The first 9 rows are patterns. Each new row is the sum of 3 different patterns, raised or lowered, with some noise. Before adding, each is slid sideways (what falls off one end comes back at the other) and multiplied by a number that may be negative. Names go in the order of the patterns.
Some rows, each with the names of its patterns after it:
[-12   7   0   4   1  -2  -2  -5  -9  -4   2   1 -13  14  -4 -12 -24  13
   5   2  -2  -4 -12  -3  12  -3   8   2  16   6 -12  -1  -7   0   4  -3
   6   7   2  -4   3  -1  -2 -13]	Tovos
[ -7  -2   5   2 -13   0  -1  -3  -6 -11  -2 -16   6   2   1   9  15  -5
 -12   0  -5   5 -12   9   7 -22   0   2  -9  -3  -5   0  -3   2  -2   2
  -2   6   2  -3 -17  -6   2  13]	Guku
[ -2  12   3  -2  11  -5  10   8  -1  -2  -5   3   0   1   3   7   6  -2
   1  14  -4  10  -5   3   3   6 -10   6  -1  -2  10   6   4  -4   3   6
   7   1  -1   0   3  -1  14   1]	Pena
[  0  -7 -11  -2  24   7   0   0   3   1   4   7  -1  -4   6  -5 -10   7
  -2 -20  -2  -1   0 -24 -10   5   6  -6  18  -2 -19  14  -2   0 -14   0
   1  10  -1   6   1   2   4  11]	tekug
[ 24  -9  -9   0  -5 -24  -1  22  -7  21  -5   0   7   0  20   1 -13   5
  -1  10  -4   0   3   3 -10  -5  -3  -7   5  -1   2   3 -24 -15   7   3
  -1   1   6  -1   4  22  -5   9]	segos
[  7   6  -9   0  -2   0   3  -8  -1  -1 -13  -9  -3   7  -5  -1 -19   4
   4   0   2  19  21   6  18   7 -24  -5  -2   2  -7  11   0  -8  -6  -2
  20  -8  -4   5  24  -8   9  -4]	vak
[ 19   1  20  -1  -3   1   3  -9  -4  -2   3  13   1 -18  11  15   2   1
   0  -5   9   1  -4  -7   4   9  20  11   3  -9  -1  -3  24   6  -2   0
   1 -15  -5   1 -10  -8   4  -4]	Toser
[-10  13   2   5   5  -6  -4 -18  14 -24   4  13   0   2   4 -15   8   7
  -2   5  -2  -3  -8  -2  -4   3   1   0   1   1  -2   3 -24  -4  -4  11
  16  13   8   4   3  -1   3   2]	bodib
[ -3   9  -5  24  12  -3  24 -10   0  -1 -12 -11 -16  15  -5   2  -2  12
   1   6   0 -10   5  -1   9   6   2   1   2  -6   1  -1   3   4   1   4
  10 -13 -13  -9  -4  -3   0   0]	datu

New rows, each followed by the names of its patterns:
[ -4   0  -2   0   2   7  -2   8  28  -7  -7  -5  14   1  -7  -2   4 -15
   4  26   5  -1  19   0  11  -4 -12  -3 -23   6  -7   4  -9   7   3  14
   3 -21  -1   2  -2   4   4 -10]	Pena tekug datu
[18 11 50 27 25 37 31 37 11 35 28 22  6 24 17 30 32  2 18 19 18 -1 10 28
 39 29 45 19 -1 32 17 27 27 35 33 36 17 26 25 22 13 39 -2 15]	tekug Toser datu
[ -5  10 -11  -2  -8 -13 -29  -3  -2  15 -13 -24   5  -2 -13 -27  -8 -14
 -10 -18 -15 -12  -3  -4 -11  -6   8 -14 -15   3  -4  -1 -32  -2   1  -9
 -11  -9 -12 -12 -25 -15 -17 -17]	Guku segos vak
[ 19   7  -3   4   5   4 -15  32 -11   2  27  -1  13   3 -10  14  27   5
  16   7   6   6  12   9   3   1   5  18   6   8  15 -16   6   3  27  18
  14  28   7   2  14   8  -1  -6]	Guku tekug bodib
[-11   0 -20  11 -32 -22  18 -26   1   4 -18   7   1  20  -8   9  -3   1
 -19  -8  -5  12   1  -2 -15  -4  -5 -15 -10  -7  11 -22   1   6   1  -3
   8 -30  11  11  -6 -10   1   2]	Guku bodib datu
[ 7 11 26 26 23 19  1 16 23 14 23 38 39 19 27 15 31 21 -2 16 12 10 11 17
 12 32 35 36 13  6 22 18 -3 15 30 19 13 23 25  9  4 49 11 11]	Guku vak Toser
[-38  -2 -16 -10 -22 -16 -21 -11  -9 -20 -14 -19 -31   4 -19 -26 -28  -5
 -16 -23 -21 -24 -31 -15  10  -3  -1  -4  -3 -10 -21 -10 -28 -17 -30 -26
  -8 -42   0 -21  -8  -7  -6  -4]	Tovos vak datu
[ -6   2  -9  -8   2   1   3 -10   1 -10  20  -4 -15  16 -37 -15  17  -5
 -10 -16  20 -13   2  18   7   6   6  -3 -14   0 -21  -8  -2  18 -10  10
  -5  -2   3   1  13   3  -8   9]	segos vak datu
[ 12 -26 -14  -2 -13 -20  10 -17 -17  -5 -10  11   0   7  -6  27   1   8
 -26   7 -11  -8   2 -10  -2 -14 -12   3  -7 -16 -13  -4   4 -11  -7 -16
   2  -2   9   5  22  20   3  28]	segos vak datu
[ -1   9  -2   9   2   8 -11  10   2   4 -11   2  18  12  -2  -9   9  -4
   7  11 -10   3   3   6  18   4  -6   8   1  -3  17  -9   0   7   2  -4
 -12 -13 -13  -3  11   7   6  -5]	Pena tekug vak
[ 10   8  -9  -2   2  17   7   8   9   5   2  18  -2  -5 -43  18 -10  -8
  11   7  -8  11  32   4  -7   3   4  25 -12 -10  -3 -10   8  15   2  11
   3   8   5  -5 -13  -7  -3  18]	Tovos segos Toser
[ -4 -15   0  12  -2  17   4   6 -19  16  10   4  14  24  19 -15  11   1
  -5 -25   8  -4  14 -11 -13  26  25  10 -18  -5   7  12   2  12   3   4
   6  27   7  28   5  -7   4  39]	tekug vak Toser
[  5  25  17  -5   2   8 -21 -17  12  -8  16 -14  17   0   8 -22   1  -9
   5  -9 -12 -10 -18   9  13   7 -14   4  -7 -10   0  -3   0 -16   1  12
 -23  -2  12 -11  -5  20  -2  -5]	Guku Pena tekug
[-19 -12  13   5  12  -1   7   1  -5   9   6   8  22   2   0   2 -14 -28
  15  21  -3  26  -8   5   1   0   9  -2  -8   6  -4   7  -2  14   4  -1
 -19   2  -4 -10   2  13   7   2]	Tovos Guku segos
[ -7   5   0 -13  -3   5  -5  -3   9  -8  13  -1  16  19   5  -4  -2  -5
  -3  -4   4  10 -12  -9   1  -1   1   8   5  10  14  -1 -17   0  -9  15
  11  -4   3 -21  -1   0   9  10]	Tovos segos Toser
[-18 -34 -25 -10 -32 -22 -26 -26 -26 -14 -22 -13 -23  -1 -27 -16 -12 -20
 -38 -19 -30 -29 -17 -35 -48 -16  -8 -21 -40 -33 -30 -20 -30 -13 -31 -45
   7 -10 -23 -51 -21 -20 -17  -4]	Tovos tekug Toser
[ -2 -11  -5 -26 -16   7   2   6  20 -21 -34  11  -6  -5 -15   1   0  10
  15   4   0  19  -6   0   2 -11 -23  -8  49  -1  10  -4   1   4   8  16
  -5 -15   7  -7   0   5  -2 -15]	tekug segos bodib
[ -6  -6 -10   8  -3  -5 -13   6   4   4   3   3  -8   9  14 -19  16   7
 -17  10  -5   1  22  -3   5   1  -1   4   6   6   5  11   1 -10  17 -16
  12  10  14   6  15   0  -2  -3]	Tovos Pena bodib
[-31 -30 -29 -26 -44 -39 -26 -24 -10 -34 -12 -13 -39  -1 -33 -18 -23 -39
 -27 -35 -12 -27 -35 -28 -22 -21 -17 -34 -39 -12 -13 -18 -21 -29 -23 -17
 -39 -34 -28 -25 -26 -20 -36 -12]	Guku Toser datu
[  5   3 -12   0 -12  -6  -3 -29 -22 -11 -19  -2 -15  -1  13   6   1 -20
   6 -10   2 -26 -10  -9   0  -4  -3  -9 -22  -5  -6   3 -12  -3  -5  -3
 -17 -15 -10 -13 -20  15   0   3]	Pena Toser datu
[  6  -7 -33  13   8  21   1   0  -1   5  -1   2   9   6  14   0  -5  -1
  -6  -4   2   7  19   5  -3  -1   9   3  10   9  -2   9  -4   9  -3  -9
  -8 -11   6  -1   5   5   2  19]	Tovos Guku datu
[ 17   8 -15   8   6  -6   8  18  -8 -12   7  -1  13  -6  28  14  -6  12
  14  -8   0  -2   9  16  -1  -7  17  18  14   3   0 -23  15  -5  14   0
   7  17  27  -3  13  -1   0   0]	Guku Toser bodib
[-10 -12 -18  19  14  -3  -7 -21 -10   7 -14 -24   1 -26 -20  -2 -26 -11
  -2   8  16 -17 -14 -31  -4   1   4 -14 -38 -16 -12  -1 -26  -1  -2 -14
   3  -4 -17   3 -30 -15 -30  -8]	Tovos Toser datu
[  3  -6   4  -8  15   0   6 -11  -3 -12  -5   4   1  -5 -13   2   8  -2
  -1  -6  -7   2  -5  17  -7   9  -1   0  -7   0 -20  19   4  -5  -3 -10
  -5  -3  10  -1  11   2   4   0]	Tovos Pena bodib
[-11   3  13  14 -13  19  13  -8  -9 -25  -8   3   3  -3 -12  -3   1  -5
   5  -2  -7 -11 -18  -5 -21   0  -4  -5  33  22  -3 -39 -22 -20  -5 -21
   2   2 -31  -4  12 -28  -4  -6]	Guku tekug bodib
[12 12 11 17  8 14  1  4 11  0 17 11 14 25 23 25 -3  6  1  8  2  9  9 11
 17 11  6 10  3 12 11 12 23  6 17  9  0  9 11  6 27 13 14 17]	Pena bodib datu
[ 5 -1  4 40  7 11 13 39  4 29 13 16 29 16 19 13 18 17 15  5 21 11  1 16
 22 11 19 -7 12 13 15 15 32 31 22 36 17  4 17 14 38  2 24 18]	Guku vak datu
[-15  17 -16  -6 -17   1   0 -32  -2  11   0  -4  -9   1  16  -8  10   1
 -10  -5  -9 -16   1   2 -10  18   5   4 -14  -7   5  -7  -1  -7 -19   6
 -18 -14  -5  -1  -4   6  14  -6]	Guku Pena segos
[  9  -2  -2  -6   6  24  -4  -7   9  12  -7   7  16   9  -4  -5  -4   3
   7  12   1   9  20  10 -16  11  -4   8   1  16  12 -13   8  13   5   2
   0   4   4  14  20   5   1  19]	Guku Pena segos
[ 13  -1   3   8 -32  12 -14  -5 -13 -16   7  -2   3  15  -3  -7   5  11
  -4 -14 -14   1  18   6 -14  -2   1   7   0  -1 -16 -13   1   3 -26   3
 -26 -15   9   7   4  -7  -5   2]	tekug Toser bodib
[ 36  -2   6  -4 -14 -19  -9   7   2   6   0   8  16  -3   4  -3   0   7
  10  23  -5  20   1 -10   6   2   3  19  -6   2  13 -11  -3   2   3   7
   3   0   3  14   2  19  15   0]	Pena bodib datu
[ 16 -11   3  -5  -8   6   0   8  33   8   2  -5 -19 -11 -17 -10   5   3
   3   6   1 -22 -11 -13  -8   9   4   6   3  16   3 -20   7  17  -9  14
 -11 -23  -8  -5  10   6  11  14]	Tovos bodib datu
[ 10  12  -4  -8  -4   7  20   3  15  13 -20  -3  12  -6   6 -16  -2   4
 -11  21   3   9  28  10   9 -17   2  -5  12   3   0  14   4   4   4   4
   6  -3 -11   6  -9  17   3   5]	Guku segos datu
[-16  -8 -14  -6  -5  -6  -1  -3  20  -5  -6  -9 -16 -19  -5  -4  19  -4
  -2  -5  -2 -15  -8 -22   0   9  -3   2 -12   1  -3  -4  -9  11 -29 -25
  -9 -20   9 -21 -10  22  -8  14]	Tovos Guku datu
[  0 -11  -3   0  -3  11  16 -14 -20 -13 -12 -30 -11  11 -10   8  -5  -9
   8   0   4  -1 -17   4 -12  15  -8  -5   0  -5 -16   4 -20 -11   6   5
 -12  -5 -22 -15   4   3  -5 -12]	Tovos segos bodib
[-19 -12 -26 -17  -6 -12 -14 -15  -9 -14 -14 -12  -4  -8  -9  -5 -15 -14
 -14 -12   3 -10 -21 -20 -10 -14 -17 -15  -7 -35   2 -15 -37   3  -9 -11
  -8   1 -19 -39   2 -32  -8 -13]	Pena segos datu
[  2 -10  15  21   8 -29   2 -20  12  -8  -3   5 -11   1  15  -1  13  -3
  -1   9  -2  10   5   2   3   8 -17 -14  -5 -16  19  35 -12  -1   0  12
  -5   7   8 -12  10 -22 -16  15]	segos vak bodib
[  5   9   7  -9   5  -2  -4  -7  -4  -3   9   4  -1  10  21 -16  -5  18
  11  -2 -15   4   7  -7   3   6 -16  -2  -4   1 -12  -7  10   4   8   4
  -3  -1 -13 -11   7  10  -7   6]	Tovos Guku Pena
[  7   2 -22   2  25  -7  19  -3   0  12   4  18  -4 -10  13   2  16   2
   6  -2  -1  -1  -1  -2   0   5 -12   2   1 -26 -22   6   7   9   3  14
  -2   4  17  -4   3  22 -10  -7]	Tovos segos Toser
[ -7 -15 -20   6 -24  -1 -20   1  -9  -6 -11   2  -3 -10  -8 -12  -8   3
 -10   0   2 -18 -13 -17  -4 -27 -11  -7 -27  -8 -11 -31  -2   5   2   0
  14 -10 -16   3 -33  -6  -5 -29]	tekug segos bodib
[ 22  -3  31   5   0   6  15  -4  25  -1  -7   4   5  12  14  12   8  20
  -3  -2  16   5   3  13   5  31  11   8  -5   0  -9   5  -4   3   9  15
   0  16 -14   6   7   2  12  13]	Guku Pena bodib
[-11 -22 -12 -12 -19  -5  -9 -14  -2  -7 -22  -4  12 -12  -1 -10 -17  -8
 -17 -14 -15 -10  15  10   4 -19 -30 -12 -22  10 -13 -10 -13  -9 -22 -22
 -13 -24 -15   0  -9  13 -19  24]	Pena Toser bodib
[  8 -14  -6   5  -7  -5   2   9  23  -6  -6 -16 -37 -17   2 -25 -13  -6
  -3  -6   3 -25  -2  -9 -13  -8  -7  -2 -16  17   3 -13 -37 -14  -9   4
 -17 -17  -9 -20  -2  -1  -4  -1]	Guku tekug bodib
[  7   4  14  15   7  -1  -5   6   7  -8 -15  26  14   8   3  17  -8   1
  24   2  -2  14  12  24  13   7   0   3  -3  31   3  -3  11  17   0   1
  -9   0  -5   2  -4  33   4  24]	Guku Pena Toser
[-10  -9  12  13  -3  11  13   9   8  25   3  19   3 -21  -5   1   2 -14
   4  17   4  11  18  19   8  15  22   2 -15 -19   4   2  17  -1   7  -3
   5   8   5   3   1  19   9   8]	Tovos segos datu
[  8   7  25  17  11   0  22 -11  26  -2  13   2   8 -20  -7 -12 -14   7
  31   9  -7   4   5   7   7  11  17  21 -19  15  10  -8  -2   6   2  24
 -25  10  22  -4   1  -5   5  11]	Guku Pena vak
[ -9  -6  -8  -4  -1 -13  -6  -8 -11 -12   3 -14 -14   9 -13  -8 -20  14
  -9  12  -8 -13 -12  -8   1   2  -4  -8   5   2  -5   2  -2  -1   2  -8
   2  -2  -1 -18  -5  -6   0  -5]	Tovos bodib datu
[ -1 -14 -10   6  -5 -24 -13   9  -3 -21   3 -14 -18 -10 -16 -13 -15  -9
  -9   0  -8 -22 -21   3   1  -5  -4 -16 -18  -3   9 -11  -1  -4  21   0
 -20  -9 -12  -9 -12 -10 -13 -10]	Tovos Guku segos
[ -2   1   1   4   5   6  -9   4   9  -1   4   2  -3   5  12  -1   7  13
   5  25   5   3   6   4  -7  11  13  -1   0   3  -5 -10   6  -7 -15  11
   4  19   7  27   2  -8   3  -4]	segos Toser datu
[-26 -33 -31 -25 -11 -37 -27 -19 -33 -33 -29 -27 -31 -11 -17 -18 -14 -39
 -46 -20 -31 -27 -26  -7 -28 -25  -3 -28 -14  -6 -34 -32 -17 -39 -44 -35
   3 -27  -7 -22 -16 -21 -30  -8]	Guku segos vak
[ 22  28  20   8  22  34  -6   6   8  13  -6   5   1 -13  -7   8  22  18
   3  36  25  14  25   6  22   4  -2  10  11   2 -16  20  17  10  -3   8
   2  25   3  -3 -12  15  25  29]	vak Toser datu
[-16   1  -3   1  19  19  -1  -8   8  -2  19   1   9  20 -18   2   1  -6
  -5 -17  10  -1   5  -8   7   5  15   2   4  -9  -9  15  16  -1  -3   7
   3  -3   2   7   4  -1  -2  11]	Guku tekug datu
[ 12 -16  -1  13   1   1  -2  -1   2 -11  -2  -8  -2   0  -2 -17   3  10
   3  -1  15  32  -3  23   1 -15  -1   0 -16   0   9  -7  -2   5  -1  13
  -7   2  14  24  -5   3  -4   4]	Guku Pena vak
[-13  -3   2   5   6  -3   4 -20 -11  11 -19  13  14   2  13  36  16  -9
   9  29  18 -11  -2   6 -13  11  16  -7   0  -8  18   0   6  -1   4  -3
   7  -2   2  -7  -8  21  24  16]	Pena tekug datu
[ 14  -3   1 -27  -5  -5  10  20  23  24  11  31  18 -20   1 -13  14  -1
  16  11  -1  -1 -17  28 -11 -11  21  31  21   0 -19  13  13  -2  19   3
 -12   1 -13  -2  -9 -12   8   3]	Tovos vak bodib
[-11  -2 -40   5 -13   7 -33 -25 -34 -33 -28 -28 -25 -15  -9 -26 -22 -25
 -51 -17  -6  -6 -17 -39  -5 -21 -29 -26 -12 -25   3 -30 -18   0 -27 -33
 -23  -7 -15  -2 -17   1  -3 -20]	Tovos segos vak
[ 12 -15   6  11   5  -9  -2 -11   5   8   2  -2  -1   6  15   9   0  -7
  -2  -6  19  14  -7 -14  14  -7  -5   7 -13  -2   7   1   7  -2  15   5
   1  -3   7  -5  -6   0  12   7]	Tovos Pena Toser
[ -9  -9  10   4  16  12  17 -15   6   1  33  -4  -6  -3   5 -14  25   6
 -12 -15 -18 -15  -2  -8  21   0  -1  -1  10 -17  -9 -10  -3  19   1   2
  -4  41   4 -16  -1  -8   3  15]	Tovos Toser bodib
[ -4   1  -3   8   4   9   2   4  10 -10  -5  -6   7  -5 -23   2 -18  -2
  12   2  -3  13  -1  -2  10 -13 -11  -7  -8   1  -2  -9 -16  12  -8  15
   6 -18  19  -4 -10  -3  -7 -13]	Pena vak datu
[ -5  15  -9   7  10  -4  -7  15  11   8   9   0  14 -10   6  13  14   1
  -1   6  -4  -3  15 -11  -3  -2  -9 -18   9   1   2   2   0  13  -5   7
 -17  16  16   7  13  -9 -13   8]	Pena segos vak
[ -8 -14  -2 -14  -5 -11 -15  -7  -6  -4  -3  -3   3  -5  -8 -12   6  -2
 -11  -4  -7  -5 -15  -6 -11 -15 -15 -16  -4 -16   8   8  -5  -5   5  -2
 -18 -11   3  -6  -4 -18  -3   4]	tekug vak Toser
[  0  -2  -1  -9  32   8  32  10  16  -2 -11  16   5 -13  11  10  11  22
  -2 -20   0  27 -12  13  16   0  14   6 -13   4  15  14  25  14   9 -20
  -7  -8  23   8   2   3   2  -5]	Toser bodib datu
[ -9  11  -7  -3   7  -1  -1   2   6   2 -24  -2 -29   7   8  -4   1   2
 -24   5   5 -11   8   2  -9  -7   0 -10   4   1  13   6  -2  -8   7 -27
  -6  10  10  11   6  15  -2 -10]	tekug segos bodib
